The rows are grouped in 2 different ways at once. Each group adds its own fixed numbers to the row, and there is some noise. The rows also spread widely along 3 directions, which tell nothing about the answers.
In the rows, 128 means zero.
Some rows, each with its group in each grouping after it:
[128  71  99  78 140  69 125  84  89  95 113 150  81 114 170 153 104 170
  48  65 114 179  58 145 106 119  81 159 177 107] => Z527 (2)
[123 109 150 149 140 123 108 115 108 113 123 126 122  89 106 138 144 158
  68  81 113 149  82  99 119 111 130 130 141 115] => Z564 (0)
[121 121 130 148 124  86 121 132 111 110 108 145  96  95 137 147 121 141
  79  59 124 144  72  83 109 105 142 130 142 117] => Z527 (3)
[120 113 139 163 136  78 111 150 113 162 100 149  80  83 107 155 113 135
 108 107 103 137  66  63  94 121 179 110 115 106] => Z739 (3)
[129  77 133  83 113 112  89  86  75 134  94 164  85  96 119 147  95 163
  65  57 121 173  75 143  83 116  87 136 155  91] => Z562 (0)
[147  72 107  86 130  81  87  98 103 122 126 131  89 117 147 137 112 157
  66  59 140 168  63 149  86  91  95 146 160  93] => Z562 (1)
[117  98 135 143 135 104 110 117  76 145  77 171 106 121 115 131 104 177
  69  79  81 148  75 122  88 139 129 101  99 123] => Z865 (2)
[126 101 122 117 146  73  93 121  96 156 113 152  92 101 115 163  99 158
  96 105 112 154  61 103  94 112 138 109 117 102] => Z739 (1)
[119 100 144 124 148  86 112 131  99 129 125 145  99 109 124 144 107 158
  87  86 104 161  64  84 105 135 137 122 136 114] => Z564 (3)
[123  80 100 139 140  73 122 122 116 119 112 114  89 116 150 117 117 148
  81  76 121 135  76 119  81 111 142 128 141 126] => Z865 (3)
[114 120 159 122 143 113  94 130  82 148 116 168 124 122  91 153 104 176
  78  88  97 159  69  95 106 133 126  92 107 114] => Z564 (1)
[121 122 124 147 135  89 131 126 108 122  91 161 100  96 135 148 115 154
  75  72 105 147  75  90 121 119 140 133 135 116] => Z527 (2)
[105 106 131  96 124  62 109 125  68 136  91 207  76 101 124 170  45 153
 103  74  93 174  70  93  92 155 114 111 141 111] => Z527 (3)
[127  94 141 129 154 113 124 101 108 108 125 122 109 120 138 139 151 182
  47  81 112 159  59 122 117 117 109 141 144 105] => Z564 (2)
[114  93 130 135 138 108  91 104  89 128 101 138 122 129 118 128 126 169
  62  72 113 132  71 140  87  99 116 107 112 121] => Z865 (1)
[124  86 140 102 145  88 114 121  94 118 134 136  89 109 132 146 109 158
  81  83 108 166  57 101  97 129 114 125 151 104] => Z564 (3)
[109 125 154 169 142 125 117 133 122 130 115 125 123  80 100 133 144 146
  77  81 116 138  82  78 123 113 153 123 129 125] => Z564 (0)

New rows, each followed by its group in each grouping:
[146  98 114 120 135  85  95 123 122 140 118 143  88 103 136 135 102 142
  85  66 132 155  78 115  88 101 131 141 131 108] => Z562 (1)
[110 109 138 159 131 103 105 130  92 151  75 174 108 114 107 127 107 173
  72  80  88 140  85 109  92 137 145  94  91 130] => Z865 (2)
[135 116 160 156 110 141  71 121  98 140 100 154 115 112  99 141 145 164
  49  50 122 131  80 114  95  85 128 105  98  92] => Z562 (1)
[115  93 124 149 133  84 110 135 105 134  97 137 100 110 128 125 117 156
  83  75 110 130  80 108  82 116 147 114 124 127] => Z865 (3)
[112 120 121 130 128  88 119 116 103 125  97 163  95  69 124 148 102 142
  92  68 113 147  85  89 115 118 132 133 148 129] => Z527 (0)
[120  75 116 122 135  90 108 113  87 120 107 134  91 121 140 126 117 164
  71  73 120 141  72 132  79 111 117 121 139 111] => Z865 (3)
[121 116 140 122 156  99  98 121 102 136 124 141 118 119 109 148 114 164
  77  87 105 156  64 101 105 119 129 106 126 114] => Z564 (1)
[134  75 106 103 133  74 118 100 101  76 130 110  83 106 171 148 138 154
  56  52 144 155  56 130 104  81  92 168 193 101] => Z527 (3)
[122 112 158 132 139 120  86 110  94 122 126 144 131 126 106 143 136 172
  56  82 110 151  69 110 112 104 122 107 120 106] => Z564 (1)
[120 109 140 135 144  86 118 149 109 134 116 149  92 107 116 141  96 146
 105  95 100 155  70  73 103 144 149 112 128 113] => Z564 (3)
[133  81 108 101 164  66 104 110 112 144 120 129  82 108 135 155 104 148
  93 103 128 156  60 115 102 105 131 129 141 108] => Z739 (1)
[122  93  98  99 163  49 105 125 103 163 112 154  78 102 126 161  72 133
 118 114 108 161  69  97  91 121 144 119 131 116] => Z739 (1)
[124  85 118  84 133  76 121  90  76 110  94 171  91 115 146 160  89 177
  60  66 104 180  59 134 106 137  81 140 158 111] => Z527 (2)
[130  98 103 118 144  64 134 110 114 113  97 159  82  99 164 149 104 150
  78  74 112 164  73 107 115 129 117 152 155 124] => Z527 (2)
[120 100 120  89 135  78 100  98  80 114 111 159 108 117 138 160  96 163
  64  64 118 164  66 124 107 110  99 128 153 115] => Z527 (1)
[122  87 132 148 137 104 112 117  88 137  88 162 106 119 123 127 118 181
  58  77  93 150  80 133  94 130 126 104 101 120] => Z865 (2)
[112  99 114 144 143  89 112 119 108 142  94 138 105  92 113 118 108 143
  88  84 111 131  91 108  94 118 150 121 125 137] => Z865 (0)
[133 104 116 119 131  75  88 138 105 161  99 171  82 103 121 134  73 141
 102  73 114 158  84  99  85 121 143 122 112 107] => Z562 (1)
[113  95 117 132 147  80 121 119  86 148  80 173  93 120 125 127  89 176
  84  86  91 148  80 124  87 149 133 113 107 129] => Z865 (2)
[113 100 129 157 134 116 105 110 100 124  98 129 114  99 118 116 142 163
  59  69 117 127  93 123 100 103 138 118 133 129] => Z865 (0)
[126  82 121  53 127  83  93  71  65  90 118 153  98 136 141 163 104 187
  45  60 126 173  50 161  98 106  55 139 177 100] => Z527 (1)
[113 128 197 172 126 160 101 111  89 122 106 143 133 119  93 143 170 197
  26  73  88 141  65 105 131 119 123 103 101 102] => Z564 (2)
[111  97 130 153 130  94 105 136  96 135  98 139 100 110 125 120 119 154
  79  74 105 124  81 107  80 118 149 108 117 125] => Z865 (3)
[132 100 163 154 147 141 113 108 115  99 128 106 126 122 131 136 188 190
  17  68 114 146  57 124 124  93 112 140 135 103] => Z564 (2)
[126  91 143 145 137 112 109  96 104 125  98 125  91 101 126 159 161 176
  44  90 112 151  57 126 112 100 120 125 126 100] => Z739 (2)
[129 124 160 137 107 125  72 126  85 159  94 181 113 111  96 147 110 164
  73  59 110 142  80 109  92 112 126  99  90  91] => Z562 (1)
[127 111 149 158 147  95 118 143 128 124 128 121 103 104 126 133 133 147
  86  86 111 148  69  72 108 120 151 129 137 120] => Z564 (3)
[119 127 173 186 131 126 114 150 121 124 125 121 125  96 109 135 165 154
  66  80 110 130  75  69 116 102 162 114 114 114] => Z564 (3)
[109 113  93  96 153  44 132 131 102 149  89 194  79  66 126 152  31 121
 142  88 102 176  95  67  98 161 145 133 157 140] => Z527 (0)
[116 110 100 117 143  71 128 117 105 118 110 154  90  69 141 147  90 127
 104  72 117 156  88  93 113 117 126 149 161 130] => Z527 (0)
[117 104 131 155 136 107  82 115  97 128 105 131 129 125 120 120 146 172
  53  67 116 116  80 133  95  92 129 106 112 117] => Z865 (1)
[105 149 178 194 138 139 107 151 126 142 106 144 136  74  78 134 147 146
  85  84 101 126  96  57 130 118 179  95 108 128] => Z564 (0)
[118  71 108 108 140  66 117 116  88 132 105 150  85 119 136 126  81 151
  85  81 106 151  68 128  78 132 120 116 143 121] => Z865 (3)
[123 114 132 152 147  92  93 126 115 150 104 141 109  97 103 159 129 148
  88  94 116 133  67  93 107  96 157 106 108 107] => Z739 (1)
[134 112 144 153 162  98 128 135 121 138 114 132 106 105 130 134 123 162
  79  86  96 157  71  86 124 135 147 127 117 123] => Z564 (2)
[114 113 118 189 147  83 122 161 125 153  98 138 105  93 124 113 123 130
  99  87 111 116  91  74  90 119 196 105 104 132] => Z865 (3)
[103 140 144 165 130 104 123 142 102 145  78 187 106  93 116 154 108 158
  80  66  87 144  78  73 121 133 157 114 101 124] => Z527 (2)
